All rows are made from the same 4 directions, up to rounding. Whole rows:
(in the rows, 128 means zero)
[[ 71 196 130 184 145 162 166 114  76  91 113 125 123]
 [ 74 119 133 127 101 128 172 128 170 167 170 148  92]
 [109 100 133 100  85 134 138 120 205 202 179 148  97]
 [180  97 125 103 140 103  99 140 122 111 108 120 149]
 [195 105 138  92 152 119 147 123 107  62  72 133 165]
 [ 60 139 113 169 118 109 109 153 126 171 177 116  94]
 [ 70 123 130 144 127 107 182 145 125 118 147 140 102]
 [155 121 119 131 143 109  86 143 105 117 116 110 143]]

Rows cut short, each followed by the rest of it:
[187 120 133 109 156 123 129 125] : [ 94  66  74 124 165]
[147 135 143 111 136 149 176 106] : [122  86  94 144 143]
[112  80 129 103 110  92 152 148] : [169 154 160 143 105]
[110  99 113 147 155  58 118 181] : [ 84  95 130 111 124]
[ 80 152 129 163 150 118 179 140] : [ 81  77 115 130 121]
[ 92 194 133 156 105 203 129  83] : [146 171 145 132 116]
[157 137 154  97 135 167 211  89] : [128  66  77 158 150]
[120 109 100 151 125  82  25 171] : [125 188 173  92 115]
[101  99 120 132 127  84 127 161] : [132 140 155 125 109]
[114  96 129 111 112 106 141 140] : [161 154 155 138 110]
[ 91 137 138 140 142 124 206 129] : [104  75 112 145 121]
[ 56 133 122 153 106 121 140 140] : [152 178 182 132  87]
[114 167 128 158 147 145 139 121] : [ 85  92 105 121 137]
[186 125 127 112 142 132  93 122] : [113 108  96 117 158]
[102 143 132 129  98 162 129 106] : [172 184 162 138 107]
[147  55 129  83 120  72 142 158] : [164 135 144 140 119]
[143 129 136 120 142 130 159 122] : [110  84  98 135 142]
[158 153 122 133 120 162  61 108] : [135 166 130 111 141]
[124 168 143 125 110 194 156  81] : [152 142 123 145 129]
[ 97 178 129 165 139 158 145 114] : [ 94 106 116 124 128]
[123 174 115 172 144 144  73 128] : [ 82 126 120 100 139]
[179 107 147  83 136 137 181 108] : [135  76  83 151 153]
[142 132 155  95 125 166 222  89] : [145  83  92 165 138]
[146 133 125 124 118 143  88 119] : [143 160 136 120 132]
[ 76 109 128 136 124  96 175 151] : [134 127 154 140 100]
[126 106 111 135 121  94  62 157] : [137 175 162 108 117]
[121 148 110 167 148 110  71 151] : [ 80 122 127  97 134]
[195  97 133  88 135 120 115 124] : [134 107  98 129 155]
[159 164 141 111 103 206 116  71] : [168 166 122 138 140]
[ 87 154 119 172 150 113 132 148] : [ 77  99 125 114 122]
[134 132 135 119 126 142 150 115] : [134 119 118 137 132]
[196 129 123 114 137 138  61 119] : [118 128 101 109 161]
[144  60 136  75 110  91 162 142] : [182 142 145 152 116]
[116 161 148 122 116 185 192  84] : [145 117 114 154 127]
[124 176 130 162 161 148 148 119] : [ 61  59  82 119 150]
[118 159 131 142 125 160 134 109] : [124 130 124 129 129]
[140 108 123 124 139  99 118 147] : [114 112 121 122 134]
[139 135 118 135 118 135  66 128] : [139 172 146 111 128]
[171 102 122 112 139 102  90 143] : [120 119 115 116 146]
[164  83 140  81 127 110 166 128] : [151 104 111 148 137]
